The same things were measured in two ways. Each way mixes the same 10 hidden numbers, adds some noise and spreads widely along 6 directions of its own, which tell nothing about the thing.
Some things both ways: the first way, then the second way.
[-13  11 -11 -22   6 -37  -1  18  12   4  24  -6 -17  -4  -2  16]
[  6   1   4 -12   4  23  39  10  22  18  -3   3  25  22 -18   3  23   3
  16]

[  1 -10  15 -15  20 -16 -27 -19 -14 -57  -4 -24 -16  23  14  18]
[-46 -21 -28  -7  26  10  -8 -16  11  12  11  -6  41  18  -5  13 -13  -3
  -1]

[ 17  -9  19  19  28 -14 -28 -10 -19 -29 -26  -4 -25  -2  -1 -11]
[ 17  16   3 -17   4   9   2  -4 -14   4 -11  -2  13 -10  -4   5  -8   4
   3]

[-13  27   6  25  11   2  14  -9   0 -24   4  32  11  27  -5  11]
[ -9  10 -11   5  -7   7   7  -4  11 -32 -17  -2  -2 -13   9  13 -17 -13
 -14]

[-12 -15 -10  24  29   9   8 -17  37 -43   0  46   7   7  14   6]
[  6   3 -11 -10 -25  -4  -3  -8  16 -18 -10   5  18  22   8  -2  21 -12
   5]

[ -7 -20 -25 -11  35  -5 -12   9  33   5 -14  24 -41 -17   4  -1]
[-23   7 -20 -19  13  32   9  -8  -6   6   5   0  31  -6   5  17  -7   8
  12]

[-16   7 -16  10   5 -12 -35   6  25  12   1 -13 -10 -13  -5  21]
[ -1   6  -2  16   5 -11  -2   1  20  28 -10   3   7  18 -31  20   6  -2
   5]

[ -7   9  16  17 -28 -18 -10  15  -7 -10  -9 -14   6   1 -29 -20]
[  7   0  11  15  -1   4   1  -7  -3   6 -20 -15   0 -11  -2  -4  -2   5
  -3]

[  9 -28   9  26   9 -39  -4  -1  11 -31 -24  10  -9 -34  16 -19]
[-20 -19  -8 -41  30  14  11   4   9  26  27  28  20  14 -30  11  -3  10
   5]

[ -2   2  -5 -20  -6 -12 -23   6  -8  17 -20 -19  -8   9 -15  17]
[-43   9  -5 -11  15  41 -21 -16 -34  20  19   1  30   2  19 -20   2  24
 -15]

[ -5 -11 -20 -15  17   0 -17   0  17  -3  -2 -15  -9  13  -6  39]
[ -7  24 -19 -23  -8   6  23   1 -12  -5 -29  13  21  -2 -15  19  -6  -6
  13]

[-10  13  17  24  -2  -3  11 -12   0 -23  11  16   6  13   5  29]
[  3   2   6 -16   3  -2  -2   8   7  13 -14  -1  10   1  -8  -3  -5  -4
  -4]

[  1 -13   1  -8  31 -19  -9  -6  -1 -12   9 -35   1  -9   1  -8]
[ -1   6 -16 -18  15   0   2  -9  -7  -3  -7  19  22   7 -19   6 -14   9
   5]

[ -2 -12  -2 -12  31 -20 -12  14  -4   1  17 -10 -11 -37  20  -2]
[ -3  -4   2 -19   9  22 -12  -3 -31  16   2 -15  23  -1   2 -21  -7  15
   8]

[ -9   5  -3  27  29  10  27   8  12  -5  14  20  -9 -23   9 -11]
[  5  11 -15 -17  -4  17  21  -7   8  15  -6   1  30  10 -20  -2  21  -3
   7]

[-25  11 -24 -26  -7  -4  -4  16   8  25   6   5  13  -3  -5  20]
[ -9   5   6 -14  -3   9  -8   3  -2   6  -9  -7   5  -6   6  -6  -7  -7
 -13]

[  3  -4   8 -23 -48 -20  -7   8   4  11 -23 -26  -7  18  -7   1]
[  0  -3  13 -10   2  16  10  12 -18  -1  -8  -5  -2 -12   3   0 -18  12
  18]

[ -2   0  -9  -9  33 -15 -16  14  -2   3  20  -7 -20 -18 -15 -11]
[-14  -4  -5   2   3  19  13 -11  10  10  -8   6  14 -10 -10  21  21  11
   0]

[-21  32  17  -1 -16  -9 -13  36 -11 -19  41   2  15   7   0  -8]
[-13  11  -1  -9   6  12 -12  13 -22   5 -10 -11  25 -23  20  -3 -34  -5
 -13]

[-12 -11 -11   9   8  -1  17   4  13  -5 -13  14  -4 -34  12 -22]
[ -9 -10 -16 -11 -19  16  24  -1  23   6  10   8  -6   6 -25  16  33 -12
  14]

[ 10   6  11   8  12  -1 -13 -11 -11 -29 -12   0  -3  33   8  29]
[ 28   4   7 -13   6  -6 -17   1  -9   5 -13 -21  25  17   0 -10  -9  -2
   2]

[ -6 -21  15  19 -10 -19  -5   0   7 -27 -20   4  -3 -15 -12 -34]
[ 12  19  -4 -22 -10  20  16   6  -6   6  -6   1  19  -2  -4  -2   8  -2
   9]

[ 16 -12  17  -7  19 -11  -7 -39  -7 -18  -2 -31 -16   5  22  -6]
[  9  20   1 -21 -11  16  22  18 -12   4 -12   6  20  10 -10  -4  -1  -6
  12]

[  3 -13  -6  -7  46  -7 -28   7   6 -11  21 -33 -12 -29  21 -12]
[ 25  34  -8 -13 -13   9  -6   8 -54 -11 -36 -22  19 -12   5  -2 -28   0
  23]

[-16  -3  21  22 -35 -25   8  -1   2 -31   9   3  24 -15  -8 -27]
[ -3   0  21 -14  -2   4 -17  17  -6  14 -13  -9   5  -8  10 -11  -7  -4
 -20]

[-15  15  -4   0  24  11   9  22   6   1  25  21   5 -10  16   4]
[ 20  -1   2 -24  -3 -15   1  -5  16  16  -4  11  22   9 -14 -12   7  -5
   4]

[ -8  15  -4  -4 -12   7  13  15  14  19  10  12   2  17  -2   2]
[ 15  -8  -1  15 -20  12  20  -5  17   4   5  -2  22  26  -6 -17  39   4
  22]

[ 13  -6 -10   7  33 -18 -23   1   5  -4   4  -3   3 -16   3 -11]
[-10   0  -4   3  -1   8   5  12 -23 -28 -31 -10 -11 -32   0  34 -34  -9
  -5]

Other things, the second way, with their names:
<440>: [-16 -28  -5 -17  22  10  11  14   7  18  23   0  36  33 -18  -9  -8  -6
   2]
<245>: [  1 -36  14  10  14   4   6  -5  19   1   1 -28  28  15   6 -18  -2  -7
 -11]
<366>: [-19 -32 -23  16  -6   4 -16 -21  14   0  16  -7  19  26  -7   2  26   3
  12]
<129>: [-12 -26  -7 -12  -4  21  -5  13 -13   1  14 -11   7   2   3   4  -3   3
  25]
<44>: [ 25 -12   8 -14   0  -9 -16   2   8   5 -10  -2  13   1  -6   9   6   2
   4]
<403>: [-42   1 -29  -8   0  33  32   3  12   5  15  25  19   5 -19  29  15   0
   9]
<321>: [  0 -36  -2   5   6 -18 -22 -23  14  -9  -1  -6  11   8  -3   8   2  -4
 -10]
<470>: [ 32  -9   1   4  -5 -11   0  10   5 -14 -32 -28 -10 -24  -4  23 -27 -13
  15]
<256>: [ 31 -18   2   5   9 -33 -24  -6  30   6 -14 -10   3  -7  -7   6 -17  -6
  -1]
<32>: [ 18  15  -3  -9  -3   3  -4  14 -16   3 -27 -17   3 -16  -6  14 -22  -5
  14]
<220>: [ 38  20  -4 -25 -40  23  27  19 -14 -28 -20 -10   1  -4   6   1  13 -13
  30]
<187>: [-17  -3  -6  -8  -9   4  15   3  20   7   6  34  -2  12 -25  17  25  -1
  -1]
<224>: [ 11 -43  11  39   7 -19 -20  -3   7 -14 -35 -52   2 -17   6  15 -24 -12
  -4]
<434>: [-11 -17  -7  11   0   4  -5  -9  -4  -2  -5 -15  13   3  -2  -3  -6  -1
   3]
<326>: [  4  -7  13   7  16  -7 -42 -22 -16  30  -7 -37  -5   4 -12 -29  -7  10
 -14]
<284>: [ -5   7 -10 -20 -14  25  25   2  -9 -26  -6   9  11 -12   4   4   1  -8
  -1]
<76>: [ -1   2  -3   1   5  31  -2   2 -28  -5 -14 -43  14  -3   8  -9 -14  -2
   2]
<545>: [-25 -24   0  -7  33   4 -17 -10  21  44  18  -6  41  34 -13 -10   8   3
 -17]
<79>: [-10 -45   4  14  -7  -3   2   2  53   5  21  12 -22 -15  -9  25  20  -1
  -1]
<555>: [-37 -16  -5  -5   4  21  -4 -22   5   8  37  22   9  23  -3 -10  31  17
 -12]
<552>: [  7  13   3   4 -10  17   4   2 -29   2 -23 -30  24  -4  12 -24  -8   1
  14]
<170>: [ 13  15  -7  -6  -2  10   9  10  -5  12 -11 -21  39   9  -2  -4 -14 -19
   8]
<243>: [  3  12  -9 -25  -3   5  23   2   7  12 -14  17  17   3 -24  10   6  -3
  14]
<362>: [-27  -1  -1 -14   0  -5 -12  -5  -5  -9  18  40   7  20   1 -11  -8   7
 -15]
<486>: [ 10  -8   9 -13   7   5  18   2  12  18 -11  -1  -5  -6 -29   1   4   2
   2]
<410>: [  1  19  -2 -19 -23  18   7  13 -12 -10   0  33  -1 -11   5   9  14   9
   6]
<175>: [  8 -18  14 -27   0 -15 -12  -6  13  14 -15  13  14   5  -1   0  14  12
   9]
<163>: [ 13  -4 -14 -26  -4  -6  13  16  15 -20  -9  23  12  -4  -5  28 -12  -8
  15]
<320>: [ -2 -11   6 -10   8  -2   9  -5  22  -1  -5  18 -13   2 -18  17   8  10
  -3]
<540>: [  9  21   3 -24  -9  11  13  12  -5   4 -13   4   3 -10  -4   1  -4  -7
   1]
<336>: [-32   3 -15 -23   9  22   9  -6 -12  14  10   3  33  14  -7  -4  -5   1
   4]
<232>: [  5  -9  -2 -10   7  -9 -33 -14   2  10  -9 -14   8  -2  -5  -8  -2  -4
 -19]
<274>: [ -9 -16   9 -12  15 -26 -55 -14 -17  12  -5  13  17   7   9 -13 -13  24
  -5]
<286>: [-18  10   3 -14  16  28  -7   1 -11  11  -5 -24   8 -13  12  -2 -21   1
 -11]
<559>: [-48 -12 -17  13  15  19  -4 -32 -15  10  -5  16  22  -8  -7  13  12  32
   0]
<546>: [ -3  19 -12   6 -18  18  20   7  14   0  -6   5  17  -5  -1  10  16 -10
   3]
<164>: [ 32  18  -9 -18  -8  18   8   3  15  15  -6 -11  15 -16  -5  12  13  -3
  14]
<574>: [  7  22  -5  -2 -14   8  18  -9   0 -10 -16   8   5   5  -7  -8   7   4
   9]
<381>: [ 23  -7  16  -4   2  -7 -16   1  -6  12 -18 -19   5   0  -2  -9  -4   4
   3]
<400>: [ 32 -31  14  17  -2 -23   0  -6  23 -13 -28 -27   7  -2  -2  -6  -5  -9
   2]
<49>: [ 14  38  -1 -40 -19  13  -7 -10 -25  -6 -24   4   6  -2   7  -1  13   5
   8]
<567>: [ 27  25   8  -1   6 -12  -5  11   7  29 -31 -18  21  -1 -13   5 -17 -13
  -3]
<39>: [  2 -35   5  -9  -2  -2 -16  -7 -10  15  13  -7  18  14  -6 -32  13  10
  10]
<411>: [  4 -14   1  -6   7 -13  -5   3  -2   0 -24 -19  22   7  -7   4 -26 -13
   6]
<526>: [-45 -16 -11  31  10  22  -6 -23  21  25  10 -12   7  -2 -11   6  26   4
 -25]
<15>: [ 13   4  -5  -3  -5  14   9   9 -10  18  -2 -21  28  30 -19 -21   9  -8
  13]
<333>: [ -1 -16  -7  -9  -1  -9 -41 -12   7  -6  -3 -14 -11   0   5  16  -2  -2
  -6]
<491>: [ 10   6  -3 -30  -6  21   9  -5   1  -1  13  10  26  14   7 -22  18   5
   4]

Some of these things the first way, each followed by its name:
[ -8   5   2   1  25 -22  -9   8  -6 -11  30 -23   6 -22  23   5] -> <15>
[  3  23   4  -7   4 -26  11  21  -6 -13  38  -3  19   2  36  17] -> <440>
[-29  11 -13 -10  13   9   4  18  15  15  27   5  15 -18   1 -31] -> <256>
[-14  -2 -21 -21 -21   6  17  15  34  11   9   5  19  20  -4 -11] -> <163>
[-24  30   1  11   4 -21 -18  27 -28   3  11 -18  16 -21  -7  36] -> <326>
[-24  -2   4  -5 -41  -4  -7   6  12   2 -11 -17   7   7 -31 -38] -> <546>
[ -5   1   1  -3  -1  -2  14  24   5  10  19  11  24 -16  25  16] -> <39>
[ -3  25  12   0  -8  -5   4  -8 -18 -15 -18   4 -23  24   2  18] -> <286>
[ 11 -14  11  -4 -20   1   1 -14  11 -11 -30   4 -11  20  27  15] -> <129>
[-14 -13  -5  -3 -17   2  13  -7  20  21 -21  20  -1 -23   2 -54] -> <79>
[-10  12   7  -2  -7 -11  -7  21  -8 -14  16  15  24  24 -18  24] -> <400>
[  9 -30   0  -5 -25  19  24 -32  16   3 -55   2  -3  25   3 -11] -> <220>
[-11  22  -7  10 -19   8   8  14 -10  23  -9 -12   3 -12 -30 -32] -> <526>
[  1  -6   6   5 -23  21  15 -16   4 -16 -24 -17   9  29   2 -13] -> <366>
[ -9  -5  -3  34   3   6  10  14  32  -9  -1  40  -1 -25   9 -31] -> <470>
[  7 -19   3 -15 -19   4  15 -24  -2   2 -53   1   0  29 -12 -10] -> <491>
[ -3 -12 -19  21  24 -12   3   1  26   2 -10  38  -8 -25  12  20] -> <76>
[-25  -6  -1   3   3 -28 -31  24  11 -13  12 -10   0 -25  -6  -5] -> <32>
[  6 -27  10  11 -14   9  -8 -28  24 -19 -18 -13   6  20   3   6] -> <274>
[ -7 -11  -6 -21  27 -25 -39   5   8 -31  16  -2   3   6  12  47] -> <411>
[ 24 -13  12  19  39  -3  -3 -11  -3 -14  15 -28 -29 -16   2 -33] -> <559>
[ 13  26  28  20  10  -5   9  -8 -14 -38  22 -11  18  18  34 -25] -> <362>
[-10  21  15  14 -10 -12  -5  22 -11 -28  13  -1  -4  25  -8  39] -> <243>
[-25  -8  -3  25  -9 -18 -12  13   9 -50 -20  21  16  -4  -9  -4] -> <333>
